The first 9 rows are patterns. Each new row is the sum of 3 different patterns, raised or lowered, with some noise. Before adding, each is slid sideways (what falls off one end comes back at the other) and multiplied by a number that may be negative. Names go in the order of the patterns.
In the rows, zero is written as 128.
Some rows, each with the names of its patterns after it:
153,106,127,126,147,131,131,142,127,134,123,130,125,95,151,125,144,129,123,125,136,146,121,105,146,125,127,126,108,118,125,137,122,121,123,143,100,127
(7)
139,123,137,119,126,151,121,164,119,126,144,170,125,132,116,126,154,127,131,129,131,132,136,140,132,126,122,118,125,129,134,134,125,125,126,108,125,131
(8)
127,109,119,136,147,142,129,132,112,143,121,119,100,123,125,160,128,117,147,125,116,138,122,141,152,130,153,145,171,134,113,85,146,126,136,120,120,131
(2)
126,109,138,134,140,85,122,140,148,117,132,109,136,120,110,116,122,133,120,132,142,123,113,131,122,132,128,171,86,152,142,156,116,113,134,124,137,131
(1)
136,126,136,116,119,138,121,130,134,119,127,118,129,126,149,138,132,132,124,131,133,125,130,117,146,119,128,136,111,139,118,120,144,136,131,116,123,136
(3)
114,127,117,142,122,116,117,112,141,130,131,130,85,98,137,134,136,146,116,114,119,130,143,85,136,106,112,149,105,147,115,133,120,120,107,134,115,171
(6)
159,144,112,148,124,126,130,129,129,138,118,145,139,126,94,117,133,127,142,117,158,169,90,125,123,119,119,118,121,124,110,118,123,131,95,131,145,126
(4)
135,98,136,114,125,121,109,117,97,148,124,155,124,135,116,132,133,117,141,120,120,142,154,136,129,122,124,107,126,137,131,129,124,124,125,116,132,135
(5)
126,120,113,129,124,121,129,107,133,91,132,131,117,127,123,123,152,127,141,131,122,130,129,85,141,123,128,133,137,123,117,126,99,134,123,112,120,119
(0)

New rows, each followed by the names of its patterns:
119,105,120,118,123,109,140,133,103,134,110,119,110,113,145,132,83,138,132,138,112,114,100,105,104,120,115,102,154,93,135,103,89,119,136,118,137,133
(7) (1) (0)
128,102,121,127,89,123,102,108,94,151,105,127,104,76,124,111,118,106,77,129,95,101,113,111,107,114,108,110,78,117,128,81,103,150,81,134,118,130
(7) (3) (0)
115,77,123,86,124,100,130,111,106,107,104,72,122,81,112,106,136,131,128,97,98,111,110,112,99,87,132,93,109,122,90,67,101,103,112,83,102,150
(7) (4) (0)
115,126,109,110,97,97,126,94,64,97,112,85,124,76,137,140,52,100,62,121,62,127,104,103,83,100,106,128,88,121,124,114,161,134,56,139,101,93
(4) (5) (0)
159,70,119,128,140,112,99,125,121,129,109,115,91,120,130,138,83,113,108,137,89,127,101,119,122,69,118,109,105,71,118,123,114,120,87,111,123,101
(8) (1) (3)
142,112,149,130,151,122,127,122,86,162,132,112,101,122,118,125,125,118,137,121,129,145,118,112,122,131,104,121,116,110,157,141,125,138,124,142,128,110
(7) (3) (0)
114,140,100,159,97,162,147,141,150,100,158,125,120,146,131,150,150,94,167,129,186,113,114,117,160,142,113,115,124,136,163,144,103,123,146,119,142,148
(2) (3) (6)
116,125,116,122,138,127,137,139,142,135,127,132,112,122,128,136,170,146,127,114,116,123,111,101,151,129,134,138,143,120,147,135,139,153,117,141,142,122
(3) (4) (0)
165,180,168,185,202,153,169,139,158,198,205,168,167,167,216,158,243,144,186,225,184,194,167,216,182,191,141,199,114,204,176,187,124,174,184,197,185,179
(2) (1) (6)
161,157,126,121,155,118,142,160,111,140,135,159,154,98,156,137,149,140,148,126,108,148,130,150,132,143,120,140,171,124,112,158,124,139,130,151,100,168
(7) (1) (3)
111,148,112,164,117,132,140,160,120,148,122,131,156,148,112,142,135,133,122,127,161,123,118,137,123,106,150,133,144,111,125,135,154,156,146,98,111,127
(8) (2) (1)
185,146,163,151,167,130,121,210,179,179,155,166,159,178,164,173,150,167,157,221,147,146,179,127,153,176,147,182,170,156,176,180,185,171,133,127,171,203
(2) (3) (4)
155,130,99,132,128,126,82,118,144,147,112,130,97,133,99,119,123,95,140,110,127,154,111,117,113,132,134,147,144,100,142,148,165,116,119,123,119,129
(1) (5) (0)
108,129,119,134,134,116,122,140,101,127,140,125,128,142,145,138,128,142,131,122,126,107,123,118,129,99,149,112,144,118,111,156,126,114,130,118,129,125
(7) (8) (3)
151,190,172,108,144,136,146,128,145,153,131,127,159,139,159,99,144,171,142,185,160,128,192,131,144,160,154,174,165,142,141,156,147,115,132,170,145,149
(7) (3) (4)
68,109,114,86,125,112,101,63,79,115,106,114,117,118,149,27,113,97,96,99,71,103,93,100,114,92,63,80,108,94,120,107,122,92,134,96,92,101
(8) (4) (0)
106,94,123,130,100,86,129,106,127,73,116,74,92,136,88,142,98,106,112,99,102,111,121,155,99,112,100,120,122,91,130,82,130,109,108,119,68,77
(3) (6) (0)
97,110,115,94,161,121,103,114,161,91,123,121,101,110,114,138,108,99,110,152,127,94,94,148,92,164,132,112,153,130,126,140,131,131,124,121,150,131
(1) (4) (0)
118,153,179,190,152,135,151,164,163,162,161,189,187,150,145,155,146,165,176,99,182,134,193,169,154,91,156,166,134,169,144,141,157,143,135,151,122,137
(8) (2) (0)
112,130,132,117,108,102,122,167,116,136,122,131,105,102,91,114,139,121,119,118,79,72,122,131,137,133,121,89,117,120,137,113,117,100,119,175,117,145
(8) (6) (0)
79,101,109,101,101,137,130,73,76,109,66,124,111,94,106,85,97,130,108,94,104,136,99,138,89,90,133,96,104,132,113,102,103,69,135,123,87,78
(3) (4) (0)
150,139,119,137,153,160,120,86,120,97,139,136,135,120,111,120,103,121,126,116,116,80,126,101,113,120,98,102,92,112,121,120,128,128,109,119,122,123
(8) (5) (0)
116,139,110,110,140,108,157,116,149,93,190,120,124,97,77,126,125,106,120,117,102,126,128,119,91,91,107,130,135,129,99,119,95,109,66,76,151,118
(8) (1) (4)
119,111,161,136,141,122,127,115,123,127,106,69,142,136,164,123,104,133,108,121,132,105,145,134,119,139,113,154,129,118,59,136,106,134,89,99,131,84
(7) (2) (5)
140,144,108,151,97,111,140,106,112,127,111,152,122,125,93,96,129,107,120,96,167,155,83,111,118,116,113,130,94,88,124,101,114,123,67,111,123,122
(7) (3) (4)
147,142,109,125,141,152,159,99,188,134,168,189,185,122,149,147,149,165,164,154,146,144,166,175,118,115,166,174,141,159,132,178,191,103,120,146,117,143
(8) (1) (4)
130,129,139,114,139,117,117,153,139,147,128,113,140,116,131,153,118,110,144,100,166,142,128,106,127,137,143,119,137,136,136,134,145,134,120,126,101,160
(8) (3) (0)
163,146,136,153,137,133,140,140,123,123,137,177,118,165,161,106,134,121,107,164,151,149,148,175,157,143,154,158,188,152,136,169,145,126,162,105,147,164
(1) (4) (0)
164,134,162,130,186,136,129,124,155,139,117,139,98,135,152,134,136,116,147,140,128,138,133,126,109,130,168,125,139,132,132,168,120,102,158,139,149,146
(7) (1) (4)
113,116,48,93,141,84,118,135,117,119,94,90,122,83,91,111,117,162,163,122,100,109,99,85,157,125,138,121,128,113,119,90,128,150,125,113,161,128
(2) (1) (4)
101,144,140,168,126,98,87,135,141,133,116,113,96,137,104,120,131,126,147,119,137,106,105,135,101,85,128,110,147,110,110,141,118,103,147,83,123,170
(7) (2) (3)
181,165,163,150,143,172,138,157,190,202,141,154,155,138,173,119,92,173,150,173,199,151,138,159,165,195,162,154,153,181,172,167,168,128,129,168,125,168
(8) (4) (5)
116,180,121,145,137,115,156,119,145,162,113,168,149,156,141,79,164,126,160,132,130,129,153,161,134,100,122,145,185,165,137,111,140,113,131,147,140,144
(1) (3) (6)
119,82,107,71,99,150,117,91,98,86,80,97,118,108,114,95,133,102,96,123,87,115,84,103,110,120,110,138,86,120,53,110,88,128,90,100,113,126
(3) (6) (0)
123,169,100,142,111,123,156,109,160,113,139,155,115,111,136,112,156,76,163,101,118,95,130,138,96,144,136,129,153,127,90,144,122,175,150,112,104,143
(1) (6) (4)
99,86,102,65,127,95,138,71,106,88,139,97,76,113,99,88,85,111,100,94,89,93,95,94,99,129,77,100,83,128,60,123,109,111,68,113,77,96
(7) (1) (5)
136,173,130,132,138,156,90,131,93,149,125,133,110,132,121,107,120,121,129,141,152,110,124,79,141,114,121,103,99,139,103,136,126,118,104,106,128,149
(2) (5) (0)
100,124,83,94,113,106,128,66,91,70,101,119,99,66,85,130,136,76,81,86,114,97,98,102,79,111,90,90,92,103,79,47,110,112,131,97,69,106
(7) (2) (1)
147,149,179,133,161,113,167,159,152,171,158,142,181,102,178,161,146,126,153,179,175,170,136,155,139,161,207,177,154,159,145,144,160,182,156,159,123,171
(8) (3) (6)
131,117,101,141,87,151,111,168,131,119,125,126,151,112,80,134,121,132,135,120,120,129,125,147,141,118,71,126,127,117,134,127,102,120,95,129,140,95
(6) (4) (5)
109,156,135,70,88,127,88,95,93,101,119,93,122,100,108,50,114,112,116,132,148,72,134,118,128,90,79,107,111,106,127,129,92,78,100,120,78,118
(1) (4) (5)
113,142,124,107,106,121,102,96,90,95,115,96,139,100,136,150,92,140,138,99,121,164,127,117,123,151,148,125,112,117,100,86,156,129,138,113,104,104
(7) (8) (5)
179,113,136,129,110,160,168,144,151,123,191,77,211,133,104,150,126,178,139,141,135,157,148,177,87,142,133,191,145,144,126,171,151,143,140,148,166,192
(1) (3) (6)
134,142,125,127,130,121,176,110,97,114,150,132,133,162,98,133,98,119,115,108,102,113,132,125,159,124,118,116,125,141,139,139,161,133,120,106,103,132
(2) (1) (5)
95,123,121,109,115,114,96,114,125,113,97,117,88,109,105,113,108,107,117,105,113,109,146,95,109,140,104,99,108,113,115,127,116,113,113,117,97,122
(7) (8) (3)
219,140,139,141,140,158,144,139,141,180,138,169,173,167,153,111,85,168,147,154,127,124,147,145,102,138,138,156,156,144,136,127,168,125,156,106,131,174
(8) (2) (3)
132,149,142,151,150,168,171,151,173,162,152,175,141,128,114,152,159,158,129,99,115,143,125,156,132,195,186,106,163,116,179,117,122,124,171,120,163,126
(8) (2) (4)
151,147,122,128,156,132,177,126,122,170,161,171,142,118,110,165,135,140,136,150,152,142,152,145,115,119,139,153,141,153,134,153,126,151,135,116,161,145
(8) (6) (5)
157,154,112,114,142,150,161,149,137,159,116,143,139,160,132,106,157,147,145,128,119,127,79,216,138,147,112,149,127,147,158,129,149,123,175,138,173,149
(1) (6) (5)
120,149,127,98,107,102,111,157,139,121,113,103,74,99,127,120,131,88,178,128,108,147,87,160,84,117,121,156,106,129,93,123,78,128,129,122,126,133
(8) (6) (4)
157,107,111,128,121,149,102,125,130,117,125,133,135,113,123,144,130,103,137,107,173,98,105,167,128,132,116,128,127,146,129,133,142,114,93,161,133,125
(7) (6) (4)
143,132,113,145,144,154,146,143,158,138,123,177,139,170,144,118,146,175,135,142,126,117,157,139,161,147,123,151,145,167,161,131,146,139,148,139,129,205
(8) (2) (4)
135,126,136,120,121,119,105,124,97,124,129,114,115,91,127,107,142,76,116,84,140,130,98,105,87,139,119,146,127,121,80,171,126,99,98,118,105,133
(7) (1) (5)
177,144,176,163,145,133,148,149,151,181,142,151,148,205,158,171,171,142,168,142,161,145,163,166,186,142,165,110,168,146,155,133,160,150,145,161,142,153
(3) (6) (0)
104,102,114,150,88,129,84,106,132,99,110,111,112,93,127,87,142,111,70,161,132,106,91,101,90,101,121,115,122,105,145,131,104,121,86,128,105,139
(7) (8) (6)
108,111,109,125,131,162,116,111,125,113,144,127,129,177,144,148,159,163,142,139,97,90,160,129,135,126,133,125,133,121,118,112,140,145,133,152,125,172
(2) (5) (0)
109,93,100,73,103,108,110,102,118,95,99,85,82,113,86,92,73,94,95,90,52,106,99,99,102,57,109,67,121,109,92,99,86,97,127,102,120,99
(8) (3) (0)
93,51,65,101,115,141,91,103,56,103,75,49,137,94,80,105,132,100,100,94,98,81,88,97,123,108,80,94,64,63,114,83,99,71,88,95,80,76
(3) (4) (5)
192,213,181,165,200,167,157,189,208,194,201,180,196,177,178,201,184,193,194,215,152,201,197,229,174,180,191,169,199,182,173,165,151,206,179,167,182,197
(1) (5) (0)
114,170,148,161,130,129,179,147,174,148,111,172,122,155,146,140,123,161,139,147,106,137,150,110,149,167,155,150,160,144,147,150,149,182,165,129,151,155
(7) (6) (5)
178,121,135,119,153,145,147,115,142,151,138,126,148,135,146,145,138,136,110,127,136,132,151,190,133,138,158,169,133,127,118,152,130,143,119,129,144,130
(7) (2) (5)
155,156,133,130,128,160,140,119,107,131,127,119,154,118,139,129,139,112,162,124,157,101,145,149,174,131,111,126,117,147,114,90,156,178,122,153,89,137
(7) (1) (4)
153,164,156,142,150,161,153,149,126,164,166,179,160,138,138,143,147,151,156,168,169,128,142,175,121,162,157,155,139,135,161,151,141,106,147,127,152,170
(7) (8) (5)
135,132,121,130,108,125,142,165,106,156,112,129,130,106,135,140,127,124,120,110,156,100,156,61,119,160,124,152,112,128,138,106,92,125,124,179,106,128
(1) (3) (6)
